The groups are shells around one centre, one inside the other: the same stretched ball of 7 dimensions in 6 sizes.
In the rows, 128 means zero.
Known rows, each followed by its group:
[160 151 108 158 126 138 104 132 144 159 126 153  84 177  93  75 121 196]
Z783
[137 168 121 147 104 147  77  92 169 134 121 133  86 150 104  88 143 170]
Z762
[144 154 107 161 109 135  94 128 147 167 118 155  77 164 107  94 130 191]
Z109
[143 173 121 129 127 135  78  60 172  78 163 112 120 161  78  80 145 158]
Z855
[115 188 109 134 108 138  92 108 170 103 129 112 106 139  88  94 140 184]
Z972
[137 169 115 143 108 146  99 107 166 149 110 136  78 149 101  93 132 195]
Z109
[120 182 113 126 113 135 100  95 168  89 138 114 119 150  74  93 135 176]
Z762
[139 143 117 157 110 127 100 109 152 148 140 149  98 166  87  74 137 174]
Z762
[124 142 121 147 104 122 117 107 152 135 139 149 115 165  69  76 132 169]
Z337
[135 143 119 153  97 130  99  97 153 161 124 157  86 162 100 101 137 174]
Z109
[152 168 109 141 130 142 106 122 153 124 129 135 100 172  79  77 119 193]
Z783
[116 167 126 120  97 133 103  61 170  97 133 128 118 152  75 113 139 156]
Z972
[132 174 117 145 106 148  84 113 161 125 115 135  96 156  93  88 134 171]
Z762
[116 164 136 145  94 148  83  93 175 113 124 130 114 148  75  61 146 144]
Z855
[118 181 125 115 106 142  99  70 174  76 132 117 127 153  66  99 135 156]
Z972
[120 151 117 143 105 119 103  95 155 116 151 138 120 161  75  86 140 163]
Z762
[157 156 129 142 124 142  70  65 163  97 156 133 115 177  80  69 142 142]
Z972
[139 155 108 155 111 134 108 132 150 162 118 149  83 161  95  85 127 198]
Z762
[ 91 172 130 134  73 146 104 107 171 122  96 136 111 138  77  97 138 156]
Z855
[103 175 126 143  82 140  66  79 177 112 126 123 103 133 102 101 159 146]
Z109
[105 184 112 127 104 136 117 120 167 102 120 118 118 143  68  90 129 187]
Z109
[125 159 115 147 103 136 109 132 149 134 116 149 108 166  76  84 124 174]
Z855
[113 145 128 152  95 121  90  87 164 123 152 137 117 152  79  71 153 148]
Z337
[130 166 105 152 107 132  90 122 153 142 126 140  89 155 104 100 136 186]
Z855
[128 167 119 140 112 127  76  71 170  97 161 117 113 150  89  85 153 158]
Z109
[105 175 116 128  88 138 112 102 165 127 105 134 101 142  86 119 132 180]
Z783
[113 177 109 139 105 133 104 121 163 116 127 124 107 145  83  89 135 186]
Z783
[143 177 131 130 118 159  88  80 178  99 124 119 107 157  75  67 134 164]
Z972
[101 176 122 138  89 134  82  85 177 108 132 118 108 132  92  96 154 160]
Z762
[150 152 113 148 115 135 102 105 151 149 127 150  88 170  94  94 128 185]
Z762
[ 99 158 115 152  80 120  83 108 154 131 131 145 108 148  99 112 150 153]
Z337
[119 164 133 129  89 146  94  66 174 119 114 136 103 149  85 104 141 153]
Z337
[110 166 114 133  98 129 122 104 167 136 120 131  98 140  83 101 134 195]
Z855
[105 174 121 139  91 146 115 122 173 141  99 129  95 134  81  81 133 190]
Z972
[116 187 112 126 103 151 126 127 169 131  91 126  93 141  78  98 119 207]
Z972
[159 145 119 159 128 131  79 100 150 124 159 143 108 180  84  58 138 159]
Z109
[ 85 191 133 127  78 148  78  85 186  80 117 109 125 126  77  90 153 140]
Z972
[130 180 116 127 108 141  85  75 171 103 130 121 101 149  94 111 140 171]
Z972
[109 188 129 128 100 147  75  80 183  73 135 105 126 139  75  77 150 146]
Z855
[148 177 125 124 126 149  87  61 178  89 141 113 109 157  78  80 138 168]
Z337
[138 160 112 150 116 138 110 129 156 147 122 140  93 159  84  70 127 195]
Z783
[137 141 128 158  99 132  77  79 162 147 140 149  92 159 101  82 151 153]
Z109
[148 147 124 171 108 147  78 128 153 158 121 155  87 169  96  54 136 163]
Z972
[150 146 122 159 112 143  95 118 151 156 120 157  90 174  89  70 128 172]
Z783
[176 163 118 152 144 151  78 105 159 116 147 130  98 180  83  45 129 176]
Z337
[115 173 111 135  98 135 107 115 158 125 114 136 103 151  86 109 130 181]
Z762
[104 162 125 142  80 129  76  75 167 117 131 137 108 144  98 113 155 142]
Z783
[ 95 164 118 152  71 132  87 114 162 148 108 145  93 136 105 112 149 163]
Z855
[109 158 113 152  88 117  75  92 157 124 146 138 106 148 104 110 156 154]
Z337
[116 148 126 141  91 120  85  63 162 115 150 141 115 156  88 105 153 141]
Z783
[131 167 117 130 106 141 113  93 165 133 114 136  93 153  86 104 128 189]
Z109
[136 162 114 151 107 148 111 144 150 154  99 152  90 165  83  79 117 190]
Z855
[ 83 154 131 152  63 125  77  89 167 126 128 143 115 137  93 101 161 129]
Z337
[101 163 135 128  84 131  90  55 179  98 138 125 122 141  77  98 154 139]
Z783
[128 162 125 154  98 140  63  86 169 124 136 132  97 150 103  81 154 150]
Z762
[ 92 192 115 126  82 151 120 131 171 129  79 127  97 129  82 111 126 193]
Z337
[153 158 118 153 116 145  88 101 163 155 122 141  75 158 104  78 136 187]
Z855
[ 94 174 110 132  91 122 109 110 160 108 130 127 118 142  79 111 139 174]
Z109
[125 167 122 128 108 140 117  92 169 118 123 129 108 153  71  87 129 181]
Z783
[132 160 103 149 113 121  96 118 144 127 143 142 105 167  92 101 133 179]
Z337

New rows. What belongs after each?
[129 160 106 149 111 125 102 121 151 136 135 140  99 159  90  92 133 186]
Z762
[153 164 115 145 124 149 104 126 151 132 117 144  98 175  78  72 117 184]
Z855
[130 171 110 136 109 137 108 105 163 135 120 132  90 150  92 102 131 195]
Z762
[ 83 172 136 132  72 135  80  72 179  89 129 122 129 133  77  97 158 127]
Z109
[ 68 180 118 130  61 135 119 119 172 135  87 132 103 119  86 123 139 179]
Z337
[122 157 118 152 104 127  86 109 155 119 144 138 114 160  83  78 142 157]
Z762
[ 95 155 131 142  79 127  96  84 171 122 132 135 115 139  80  89 153 148]
Z109
[137 165 107 150 104 143 101 129 151 162 102 150  76 158 105 106 125 196]
Z972
[ 86 177 125 129  68 136  91  79 176 115 108 128 106 128  95 127 151 154]
Z855
[122 163 133 136 102 134  76  57 177  92 152 121 120 150  80  79 155 139]
Z762
[144 154 124 159 104 140  60  85 161 135 138 143  90 162 108  85 150 150]
Z109
[ 83 172 127 126  71 135 111  94 171 113 106 132 118 134  75 114 140 157]
Z109
[147 170 113 140 118 147 101 108 161 136 116 136  87 161  92  90 126 192]
Z762
[106 161 132 133  89 134  96  78 170 102 132 132 124 150  70  89 144 144]
Z762
[147 160 113 131 135 121  99  71 159  87 175 121 125 172  69  81 136 170]
Z337
[118 165 128 136  90 142  94  74 177 135 115 132  90 138  96 100 146 170]
Z972
[130 173 123 129 107 149 103  94 168 116 113 131 103 155  78  91 129 174]
Z762
[135 168 129 145 109 149  72  92 167 102 133 130 114 162  80  67 141 144]
Z109
[130 170 108 130 117 129 111 101 157 111 136 129 110 160  78 101 128 187]
Z762
[104 162 120 144  87 123  78  87 161 107 143 135 118 150  90 105 153 142]
Z109
[125 165 107 148 104 140 123 152 149 158  99 148  90 157  84  89 117 204]
Z855
[147 157 127 147 115 146  90  88 169 135 130 135  92 158  89  67 139 172]
Z109
[143 170 123 128 126 137  86  62 172  81 159 114 121 162  73  77 142 159]
Z109
[109 197 122 119 102 155 105  98 186 100 105 105 105 129  77  87 135 186]
Z337
[149 143 121 160 111 130  72  87 153 136 150 149  98 172  99  80 146 153]
Z762
[146 166 123 142 121 143  77  88 162  97 145 129 115 170  79  70 138 152]
Z783
[135 151 116 157 103 133  95 105 161 163 125 145  78 151 105  86 142 186]
Z972
[119 164 122 142  91 147 108 114 164 150  96 145  89 148  89  95 130 181]
Z762
[108 160 124 142  92 126  87  92 160 102 142 135 126 156  77  92 146 142]
Z783
[150 171 113 141 131 136  83  90 163 100 155 120 108 164  84  73 138 175]
Z109
[162 146 125 166 120 148  77 117 151 147 130 154  92 180  90  51 132 161]
Z972
[134 144 121 167  99 126  60  90 156 139 151 147  96 161 109  83 157 145]
Z972
[147 143 122 156 108 132  81  85 156 146 140 151  90 167 100  87 143 162]
Z762
[152 171 109 139 136 136  92 109 153  96 151 126 117 175  74  72 126 176]
Z337
[126 167 114 143  98 137  88  95 164 140 119 137  85 147 107 111 141 179]
Z109
[136 172 127 140 106 154  82  94 169 117 116 132 100 157  87  81 136 161]
Z762
[149 151 119 154 109 138  78  96 150 138 131 153  94 174  99  94 136 158]
Z972
[108 168 120 130  88 133 104  79 173 131 118 130  95 136  95 117 144 177]
Z855
[126 166 111 136 111 136 127 132 151 132 113 142 107 163  69  89 116 193]
Z855
[153 161 118 157 113 149  74 104 161 149 121 142  77 160 109  80 139 176]
Z109
[115 166 131 134  94 139  80  75 168  92 135 131 125 157  76  91 145 134]
Z855
[132 163 126 153  98 144  60  87 165 121 130 137  99 156 102  86 150 143]
Z109
[ 89 155 128 138  74 125 109  88 169 131 122 139 112 137  79 102 148 157]
Z855
[109 190 125 127  98 151  92  90 185  99 115 108 107 131  81  84 143 171]
Z109
[ 80 170 132 130  63 141 112  95 177 132  92 136 105 127  81 111 142 161]
Z337
[129 147 108 156 104 119 104 114 149 155 137 150  92 159  97  96 138 185]
Z109
[162 170 107 142 138 144 102 115 157 127 132 130  91 169  86  73 121 202]
Z855
[ 96 183 129 123  80 146  96  73 188 112 107 116 101 123  88 107 148 167]
Z972
[120 179 116 132 111 142 114 115 169 111 121 120 110 147  70  76 128 189]
Z783
[116 174 116 125 100 132  99  79 165 101 131 127 113 151  83 117 138 166]
Z109
[104 146 125 162  73 130  87 116 155 159 113 158  96 149  99  95 147 152]
Z972
